There are 9 hidden switches. A switch that is on adds its own fixed numbers to the row, and there is some noise. The rows also spread widely along 12 directions, which tell nothing about the answers.
Some rows, each with its switches (1 for on, 0 for off) after it:
-9.0	7.1	8.1	-4.9	10.2	1.5	3.6	-17.1	-5.4	6.6	7.8	-2.2	-12.6	-11.1	41.1	-7.9	3.3	35.5	-2.2	1.1	-21.9	-9.9	-11.6	0.1	14.1	15.2	-13.5	0.8	-11.2	-12.8	-6.7	4.9	-5.3	0.0	21.5	4.1 | 0 0 0 0 1 1 1 1 1
-0.8	3.9	2.9	-13.1	2.3	-5.9	10.7	-15.9	-4.8	6.0	10.6	10.3	2.3	-0.4	31.6	12.9	5.9	35.2	2.4	20.1	-17.4	3.7	-12.6	12.8	-4.4	12.7	-13.9	-2.7	0.7	-4.7	7.9	-14.6	-11.3	4.8	23.7	0.8 | 0 1 0 1 0 1 1 1 1
-26.5	-28.4	18.3	13.3	-0.2	5.5	26.4	3.8	-3.2	-3.3	16.1	14.4	3.8	-23.2	8.1	-5.3	-6.1	1.2	-10.2	-20.8	17.0	-20.4	-21.9	-31.3	4.0	-2.9	0.0	-12.3	6.5	-0.3	-19.9	-3.8	1.5	-4.1	20.2	-32.8 | 1 0 0 1 1 1 0 1 1
-9.8	-29.0	30.7	1.6	-12.5	0.5	24.6	-13.5	-8.8	-6.0	3.4	11.0	-13.1	-5.3	14.5	-1.1	-2.0	27.5	-11.1	-28.4	7.3	12.2	5.2	2.4	-16.6	-14.3	2.0	5.5	-21.9	3.1	-19.3	-15.7	-4.7	-10.4	10.6	17.6 | 0 1 0 0 0 1 1 1 0
-6.9	-19.3	26.1	-22.2	-25.0	3.2	-22.1	11.7	20.5	-4.6	19.4	-5.0	-5.0	-22.0	23.9	15.6	0.4	-9.9	-35.7	9.8	5.3	-14.1	-12.9	18.6	-2.8	13.1	2.9	23.3	-10.4	-27.6	-6.1	-41.5	14.9	22.0	8.5	10.0 | 1 1 0 1 1 1 1 0 1
8.0	-30.5	-16.1	11.9	-0.6	-12.2	27.5	-14.2	5.7	4.2	1.2	11.8	19.6	-7.3	8.9	-8.7	-1.2	32.7	-1.9	-9.9	-9.2	2.1	17.8	4.1	31.1	-12.8	-15.2	-1.9	10.7	8.1	-1.0	-17.2	21.2	-5.8	7.1	-0.3 | 0 0 0 0 0 0 1 0 1
5.9	-12.9	17.6	18.9	-11.3	-2.8	41.8	14.5	5.3	-12.0	7.1	20.2	17.0	0.0	-16.7	-13.0	2.0	-13.3	-7.0	-9.9	11.4	-22.6	-0.4	-34.6	6.2	-11.8	-1.3	-18.7	29.0	15.1	0.9	3.4	13.0	-6.1	21.3	-27.3 | 0 1 0 0 1 0 0 1 0
7.5	8.9	-16.6	3.6	-17.2	5.2	6.4	-12.2	1.3	8.6	-7.5	-8.1	-9.0	-1.9	20.8	4.0	15.4	21.7	-3.5	26.1	-0.8	4.8	11.2	-3.2	-8.8	11.4	9.2	-1.9	8.2	-13.5	1.7	-28.3	22.5	-6.7	5.0	9.0 | 0 1 0 1 0 0 1 0 1
17.0	-17.6	6.1	5.2	-14.1	-13.6	20.0	10.1	11.0	-2.8	20.2	10.9	16.9	-2.8	4.6	8.8	-5.2	4.9	-25.6	3.1	-1.9	-5.7	2.7	7.3	11.8	-4.7	-5.7	-0.9	14.5	-0.4	6.7	-17.3	0.1	2.0	3.4	5.0 | 1 0 1 0 0 0 1 1 1
-12.7	-9.6	-25.3	7.1	-5.0	-5.6	3.5	-25.2	-2.0	15.3	25.3	-11.0	-17.4	-3.4	35.8	8.7	-6.3	48.1	1.9	32.0	-12.9	18.2	-11.6	24.1	15.0	-0.6	-6.2	7.0	-11.1	-29.3	-1.8	-18.4	-35.4	-16.0	-17.9	2.8 | 0 1 0 0 0 1 0 1 0
-11.7	27.2	-11.2	4.2	-40.8	-23.0	-7.2	-5.8	0.6	-5.9	12.0	0.4	-1.8	16.1	-4.3	14.1	15.5	-10.8	-42.6	17.5	11.8	-8.9	8.7	-39.1	-33.6	42.4	9.0	-17.3	-2.5	-9.2	4.9	-16.8	4.4	25.1	19.4	-8.9 | 0 1 0 0 0 1 1 1 1
-14.8	-3.4	-2.2	1.7	-19.1	-1.9	15.1	-3.9	-1.7	-3.1	1.3	7.9	13.6	-2.7	-1.9	-14.0	17.9	11.9	-13.6	-15.3	16.7	-9.5	5.2	-26.9	-18.1	20.5	6.6	-11.9	8.7	4.5	-13.0	-30.0	23.0	4.8	23.0	-12.4 | 1 1 1 1 0 0 0 1 1
12.6	1.1	17.4	1.9	6.7	-9.3	15.3	-9.3	4.3	0.2	-5.8	8.7	-11.1	-6.1	17.9	14.2	-4.0	-6.4	15.0	16.2	-23.4	-8.4	-26.5	-8.1	-7.8	-0.2	-15.9	-11.6	14.5	4.7	17.8	18.0	2.2	18.3	20.4	2.2 | 0 0 0 1 0 0 1 0 0
-11.2	-4.9	0.8	-10.0	-11.5	14.4	-17.6	6.6	15.1	6.1	10.6	-21.8	-21.0	-30.9	23.7	19.3	0.7	-9.6	-6.2	22.1	2.1	-2.9	-33.9	16.1	-7.0	12.1	11.7	11.2	-1.7	-19.6	-0.8	-27.1	2.5	4.6	-11.3	9.6 | 0 1 1 1 0 0 0 1 0
12.6	-2.8	11.9	-13.1	-5.2	-11.9	2.0	2.8	-1.2	-7.3	18.5	12.8	11.3	15.2	-2.2	15.3	-0.3	1.0	-10.3	21.0	-8.4	-0.3	-7.7	19.3	-17.1	-0.1	-8.9	2.6	8.8	-6.1	13.9	-12.5	-22.6	13.4	7.1	2.7 | 1 0 0 0 0 0 1 0 0
21.6	18.9	39.1	-13.8	-3.0	24.0	-26.5	6.8	-27.8	-8.8	2.4	-5.9	-5.6	-22.9	10.1	17.5	8.0	-19.1	-48.4	-20.9	13.2	-2.2	22.1	2.1	-24.9	16.7	8.5	1.2	-39.4	3.5	5.3	-3.4	16.8	-18.2	10.0	26.9 | 0 1 0 1 1 1 0 0 1
-7.9	-2.9	19.6	-4.7	-8.1	2.4	8.4	-8.6	-10.2	-4.3	16.3	8.8	-6.3	-7.4	29.0	-21.7	5.5	6.0	2.0	8.6	-16.4	-24.9	-28.0	-12.3	-18.9	-1.7	-10.1	5.4	1.7	-18.0	-8.8	-7.0	1.6	-7.2	26.5	-2.6 | 1 1 0 1 0 1 1 1 0
-14.8	-42.1	-2.2	35.2	-19.5	5.4	35.3	1.9	8.9	4.8	18.9	-4.5	-23.6	-24.9	11.6	17.8	-20.7	10.8	-6.7	15.3	27.3	7.6	-20.9	-18.2	7.1	-30.0	12.6	-2.1	6.0	-12.6	-15.8	-11.2	-13.0	-19.0	-24.9	-15.6 | 0 1 0 1 0 0 1 0 1
-7.0	-1.5	-20.5	2.9	-4.8	-4.1	1.5	-0.7	2.9	1.4	8.3	5.1	19.8	-10.1	-1.7	0.0	1.0	6.2	-8.0	0.9	4.6	-5.9	7.9	-12.0	17.1	13.2	-8.4	-8.0	0.1	4.1	9.8	-14.2	9.6	4.3	5.6	-18.6 | 0 1 0 1 0 0 0 0 0
-7.9	0.1	27.3	15.6	-9.9	-10.1	17.7	-4.5	-6.3	-8.1	8.1	4.1	-13.8	-8.4	8.0	-12.9	-6.7	13.7	-28.7	-31.7	8.0	-13.6	7.7	-45.8	2.6	14.0	-11.0	-15.2	-22.5	10.2	-9.9	24.4	-1.6	11.3	16.3	-1.9 | 0 1 1 0 1 0 1 0 1
3.9	15.3	19.1	15.5	12.2	17.9	27.3	-13.4	-25.8	5.9	-5.3	-5.5	-25.8	-5.2	14.3	6.3	10.7	20.9	4.6	0.4	8.1	5.5	-11.7	-20.4	-31.6	3.3	13.6	-23.9	3.9	6.4	-10.2	18.8	-15.8	-26.1	4.9	0.2 | 0 0 1 0 1 0 0 1 1
-13.2	-11.4	-9.0	12.7	-3.9	-6.2	8.5	-5.1	-7.7	-1.7	19.1	2.3	0.1	-7.6	-4.1	13.2	-3.9	-2.9	-9.2	16.3	10.4	-7.0	-24.8	-21.8	-15.7	-1.5	-1.0	-12.4	10.7	-0.3	-4.4	-0.9	-18.3	1.6	-2.4	-24.5 | 0 0 0 0 0 0 1 0 1
-1.0	17.3	31.6	7.9	-9.7	6.8	18.0	4.4	-28.4	-8.3	17.5	6.9	-17.8	9.6	17.2	-26.3	-0.7	15.6	-16.5	-6.4	0.7	-18.3	-8.7	-24.0	-27.3	4.2	1.9	-4.7	-8.9	-13.1	-15.6	20.5	-26.4	-15.9	15.6	4.5 | 1 0 1 1 0 0 1 1 1
-42.5	-26.4	-27.4	7.6	-7.4	-9.7	12.4	-16.7	-14.2	-3.2	18.4	10.5	21.0	-3.4	-8.6	-16.6	4.8	37.1	-23.1	-32.1	23.3	2.5	13.0	-25.7	7.7	13.9	-1.5	-9.1	-14.0	9.5	-27.9	-28.4	-8.3	1.0	8.6	-28.9 | 0 0 0 0 0 0 1 1 1
12.9	33.2	25.0	-9.6	10.9	15.5	23.0	25.5	9.9	2.6	-13.7	4.5	-2.7	8.1	5.1	27.1	-4.6	28.5	-4.3	-3.5	13.8	10.8	24.0	7.8	13.4	25.6	7.7	-13.6	-1.8	7.7	17.5	10.6	-10.5	11.8	10.5	7.8 | 0 0 1 0 1 0 0 0 1
-3.5	-6.7	40.1	11.2	-4.0	19.1	24.2	7.3	-30.7	-13.1	9.2	13.9	-8.7	-0.1	-1.6	-24.4	-6.4	6.2	-11.8	-29.2	15.9	-17.7	1.9	-23.0	-22.5	-23.5	6.4	3.7	-13.5	-2.9	-21.2	15.2	-10.1	-33.0	6.5	1.4 | 0 0 0 0 0 1 1 0 0
-12.8	-10.3	-1.9	3.7	-12.7	-35.0	1.1	-15.2	22.3	2.3	6.4	10.8	1.6	-10.2	27.4	3.5	-12.3	10.5	-20.5	-10.9	-21.0	-13.4	2.2	-22.1	28.7	28.3	-29.9	-7.5	-13.9	-5.8	12.7	4.5	18.9	45.7	29.3	-0.1 | 1 0 0 1 0 1 1 0 1

New rows. What belongs after each?
-15.9	-2.1	3.4	-9.8	-18.4	-3.6	12.8	-2.5	5.7	-2.8	2.8	7.7	0.7	5.8	17.6	-17.0	6.7	34.3	-8.5	-6.4	-0.4	-3.8	8.2	-4.3	3.6	17.6	-3.3	5.2	-4.6	-7.7	-10.9	-24.5	6.3	13.9	26.2	1.0 | 0 1 0 1 0 0 1 1 1
19.8	1.8	4.8	12.7	7.7	2.1	38.8	2.3	-12.9	1.9	14.9	14.9	4.9	-2.9	21.3	6.9	-11.6	35.5	-0.7	14.3	-9.0	7.2	4.0	3.2	21.8	-13.6	-12.9	-10.0	1.8	4.0	13.0	11.1	-24.8	-26.5	7.1	-1.9 | 0 1 0 1 0 0 1 1 1
4.5	34.4	27.8	-13.5	-5.3	21.7	8.8	22.0	-9.5	-4.9	-3.8	7.0	-4.8	2.0	13.0	11.7	-1.0	14.5	-14.2	1.3	13.8	-4.4	15.9	-7.3	-12.7	21.1	7.5	-1.3	-17.1	-6.1	8.5	-0.2	-0.3	-3.8	20.4	6.7 | 0 1 0 1 0 1 1 0 1
10.5	-1.4	-19.1	8.7	6.2	-21.2	23.9	-38.1	3.8	12.2	-22.4	10.1	7.4	-8.6	29.0	4.5	9.5	42.3	4.9	-16.7	-26.2	19.5	28.7	-8.6	26.7	22.0	-24.9	-25.8	-7.3	24.8	18.6	-1.3	33.6	9.4	34.1	12.8 | 0 1 0 1 0 0 0 1 1
-4.9	-16.0	6.9	10.1	-12.1	-2.9	6.5	-1.9	11.8	2.4	6.9	-0.4	-8.3	-34.8	28.6	18.3	-13.3	-4.3	-25.1	-15.6	0.0	0.9	4.7	-14.8	20.0	5.7	-5.1	-3.2	-25.8	-3.3	8.0	-5.9	18.5	0.3	7.8	10.9 | 1 1 0 1 0 1 1 1 0
19.2	-6.0	-0.1	7.7	0.0	-2.9	-15.3	-8.4	-16.0	-0.3	11.7	-6.0	9.1	-32.6	2.7	28.8	5.8	-35.7	-37.8	-10.3	1.8	2.1	-1.4	-4.5	-16.0	7.5	0.8	-16.0	-12.7	15.6	15.7	-7.4	13.3	-10.1	-5.4	13.2 | 1 0 1 1 0 0 0 1 0
7.7	6.4	-32.9	-22.4	32.6	18.4	-35.6	-23.4	-20.3	11.9	-0.6	-14.4	20.0	-46.0	25.8	25.8	20.5	1.4	-2.3	13.7	-17.7	1.7	-13.3	16.9	-2.7	20.1	-11.3	-2.2	-10.6	10.3	15.2	-24.1	26.6	-14.9	6.1	3.5 | 0 0 0 1 0 0 1 0 1
-14.8	-24.4	8.6	10.8	-19.2	-16.3	1.8	8.3	19.5	-0.3	28.9	-1.3	-9.3	-18.9	22.9	-2.7	-24.3	6.7	-30.6	-5.3	-0.8	-19.0	-13.1	-8.4	25.9	1.5	-12.0	12.0	-13.0	-24.2	-7.2	-2.7	-4.4	14.6	-7.0	2.7 | 1 0 1 0 0 1 1 0 1
14.5	9.8	-8.6	14.3	15.3	-1.2	31.4	-24.2	-17.2	7.7	-2.7	14.2	12.9	-11.8	24.4	-0.8	9.2	25.1	10.0	0.7	-19.5	-1.8	5.8	-24.4	1.2	-0.6	-16.5	-23.7	1.8	12.1	15.8	8.7	11.6	-28.0	25.8	-4.6 | 1 1 0 0 0 1 1 1 0
16.6	13.1	-0.6	-1.4	19.1	-1.4	10.8	-13.8	5.7	13.7	-12.3	1.6	-1.8	-17.1	44.7	11.5	-7.1	38.1	6.1	-3.3	-29.5	6.0	16.9	5.4	31.7	14.4	-23.3	-4.4	-18.4	-2.4	22.7	12.9	17.0	-2.0	22.3	22.1 | 1 0 0 0 0 1 1 0 1
-26.5	-13.5	-5.5	5.3	-1.4	-3.4	7.3	-11.6	-18.2	-1.0	22.9	8.3	2.8	4.0	3.5	-10.6	-4.5	29.2	-8.2	-3.1	11.2	-1.4	-9.3	-11.9	-7.1	5.8	-5.3	-6.8	-8.8	-8.8	-16.4	-5.7	-31.5	-0.5	3.5	-23.3 | 1 0 0 1 0 0 0 0 1
3.7	-15.4	14.3	6.0	-12.6	5.0	2.0	-5.0	1.9	3.2	15.5	-7.6	-7.2	-25.1	21.0	5.3	0.5	9.3	-27.6	-7.2	6.6	-6.0	6.1	-2.6	4.5	-3.4	2.5	7.1	-15.2	-13.4	-7.6	-19.3	11.4	-13.8	-8.9	13.0 | 1 1 1 0 1 1 1 0 0
-8.2	4.1	13.9	8.6	-17.8	22.6	33.2	2.4	5.3	2.8	-29.4	-3.0	-23.5	-10.7	24.2	-9.3	6.0	32.5	-1.0	-27.9	17.8	9.5	28.9	-21.4	2.2	9.2	18.9	-2.4	-14.4	0.4	-14.4	-15.3	36.8	-11.4	23.2	20.1 | 0 1 0 1 0 0 1 1 1
-17.3	-30.7	-25.1	17.9	-15.7	-18.3	6.2	-24.4	3.8	4.7	13.2	4.5	12.8	-27.3	13.3	0.5	2.3	7.8	-20.3	-4.8	1.9	-12.0	-2.3	-30.6	14.9	4.4	-12.4	-8.5	-0.1	0.7	-6.1	-24.2	30.6	4.1	7.0	-18.8 | 0 1 0 1 0 1 1 0 1
-25.5	-15.9	-14.9	12.0	-26.4	-11.0	-5.0	-17.6	5.8	5.7	21.8	-14.6	-16.3	-18.2	22.8	-3.2	2.9	11.3	-17.2	13.9	2.6	-9.5	-24.8	-14.0	-8.0	11.4	3.9	1.9	-1.1	-23.0	-18.1	-23.6	0.8	1.7	-7.5	-4.8 | 0 1 1 0 0 1 0 1 1
-14.8	4.6	11.6	-2.2	-4.4	8.2	2.5	-38.0	-31.6	2.3	-11.2	-0.8	-19.7	15.8	6.9	-15.8	33.2	25.7	4.0	-6.2	8.3	4.8	0.8	-17.1	-60.0	14.5	15.0	-11.7	-1.2	-7.4	-25.5	-17.6	2.8	-3.5	20.1	-0.8 | 1 0 0 1 1 0 0 0 0
9.5	-9.3	30.7	0.9	-2.9	3.5	13.2	3.5	6.1	-6.6	-6.4	4.1	-9.6	-9.2	14.1	-14.6	-1.3	-1.3	-9.2	-27.1	-10.2	-10.5	7.3	0.0	14.0	-1.8	-4.6	1.5	-5.1	3.8	-3.0	6.6	19.3	2.3	19.3	17.4 | 0 0 0 0 1 0 0 1 0
-4.0	7.7	-11.8	1.7	21.4	3.3	15.0	-29.6	-2.6	15.6	-18.6	-2.5	0.6	-33.1	26.4	28.2	11.4	27.9	15.4	-1.4	-6.0	9.4	-8.0	-21.2	-9.1	22.3	-8.7	-24.4	-3.9	20.4	11.2	-4.0	27.5	0.0	17.1	-1.6 | 0 1 1 0 0 1 1 0 1
4.3	18.5	4.9	8.0	-1.6	3.5	27.3	-2.2	-17.3	-0.7	5.2	12.0	-0.7	13.4	3.5	6.5	7.5	8.8	1.3	16.8	3.4	-1.7	-5.6	-20.9	-26.7	5.5	6.7	-20.2	14.0	-1.2	6.9	4.3	-17.2	-9.0	17.8	-12.9 | 1 0 0 1 0 0 1 1 0
-8.9	-12.7	16.0	-9.4	-12.3	0.8	18.3	-0.6	10.5	-0.8	-0.2	8.0	-7.0	-3.6	11.4	25.1	0.3	15.5	-4.5	-1.5	9.6	17.7	-3.3	6.4	-14.1	8.0	5.1	-2.5	-8.5	1.0	2.5	-25.4	-7.4	15.7	14.9	6.6 | 1 1 0 1 0 0 1 1 0
-13.8	-32.6	31.6	12.5	-13.8	-1.0	16.6	-6.2	-5.7	-4.4	29.5	4.1	-27.7	-17.6	32.6	-3.1	-20.7	9.5	-13.9	-4.7	-2.4	-6.0	-28.4	-4.7	-4.8	-21.6	-6.5	10.2	-21.9	-20.5	-16.3	2.1	-24.9	-11.7	0.6	5.9 | 1 1 0 1 0 1 1 1 0
10.9	1.5	0.7	25.5	6.4	17.8	36.4	-4.6	-26.8	6.7	3.2	5.7	5.0	-22.6	6.7	13.8	-2.4	21.2	-12.4	-13.9	22.6	7.0	21.4	-27.6	0.3	-12.5	6.5	-20.4	-9.2	15.4	3.3	2.4	3.8	-44.1	-10.2	-5.7 | 0 1 1 1 0 1 1 0 0
-3.8	-25.3	-12.1	9.5	-30.4	-37.2	17.7	-3.8	21.8	-1.5	28.8	21.1	23.8	7.5	11.1	-2.1	-10.9	22.6	-28.9	9.8	-5.2	-12.1	13.1	-5.8	33.7	5.7	-22.0	0.6	7.3	-13.8	7.5	-26.0	3.2	24.3	12.8	-15.7 | 1 1 0 1 0 1 1 0 1
-31.2	-28.3	8.6	5.5	7.6	-0.2	9.9	-15.1	8.5	6.4	5.4	-4.6	-20.4	-29.3	25.8	12.9	-15.2	32.3	-2.3	-18.4	8.1	12.3	-13.2	-8.5	23.7	9.0	-10.7	-6.1	-25.9	1.5	-12.2	1.6	-10.7	16.1	4.1	-8.5 | 0 1 0 1 1 0 0 0 1
-13.2	24.1	-2.5	-0.2	17.0	21.4	31.6	15.6	3.6	4.5	-10.5	9.6	3.7	10.0	15.4	-30.8	-5.9	49.8	32.0	-7.3	-0.7	-10.2	14.4	-13.3	29.4	11.7	-6.1	-3.6	2.0	-10.3	1.3	13.7	-4.7	-9.7	21.0	-15.4 | 1 0 0 0 0 0 0 0 0
-1.2	13.5	-11.0	-2.2	-7.5	3.0	-1.2	-12.2	7.3	7.4	-11.8	-9.2	-13.1	-11.7	22.2	11.0	9.4	10.8	3.0	14.4	-7.3	3.0	1.2	-10.7	-2.9	20.0	-0.4	-5.5	-4.9	-5.4	10.9	-11.5	22.1	8.7	10.1	7.6 | 0 1 0 1 0 0 1 0 0
-12.7	14.0	-25.1	-8.6	-16.1	-23.1	-11.7	-20.1	19.8	10.2	5.8	-8.5	1.0	-10.3	35.6	-3.9	11.0	28.7	-15.7	11.1	-23.1	-10.7	1.8	-7.4	18.4	43.9	-16.7	-0.5	-7.0	-14.7	6.8	-23.4	24.1	28.6	20.0	7.8 | 0 1 1 0 0 1 1 1 1
-18.4	-2.0	4.3	8.3	-20.0	0.6	16.9	-16.7	-29.2	-1.6	22.0	8.2	-11.7	18.4	5.3	-3.9	12.9	24.0	-13.2	20.7	15.2	-2.1	-16.4	-14.3	-47.0	-0.8	16.0	-6.9	10.7	-17.9	-24.5	-20.1	-29.9	-14.3	5.0	-15.4 | 0 0 0 1 0 1 1 1 1
-9.7	-4.7	11.7	5.8	2.5	19.3	18.6	-6.0	-24.7	-0.2	21.0	5.4	-1.5	-17.6	22.2	-15.7	9.9	19.3	-4.8	8.5	3.5	-20.7	-21.0	-20.0	-9.4	-7.3	2.1	-3.0	6.2	-11.0	-19.8	-8.5	-5.5	-33.0	14.3	-21.4 | 0 1 0 1 1 1 1 1 1
4.8	6.5	11.4	6.9	-3.5	-5.0	0.0	5.7	4.3	-4.4	20.6	-3.0	-14.5	-14.5	19.8	9.9	-16.0	-17.1	-8.0	17.6	-15.3	-11.2	-27.4	-10.2	1.0	3.8	-13.3	-6.3	-7.8	-10.4	16.8	22.4	-21.2	-0.4	5.5	0.4 | 1 1 0 0 0 0 0 1 0
-18.2	-30.9	-25.5	27.5	-7.3	-8.6	24.4	-8.0	12.0	8.8	14.2	5.2	8.2	-23.9	12.2	0.2	-11.9	8.3	-3.7	2.6	4.7	-14.5	-8.5	-26.7	34.7	-10.4	-6.9	-7.1	13.9	-8.2	-3.5	-11.0	15.7	-4.0	-5.6	-27.2 | 0 0 0 1 0 1 1 0 0
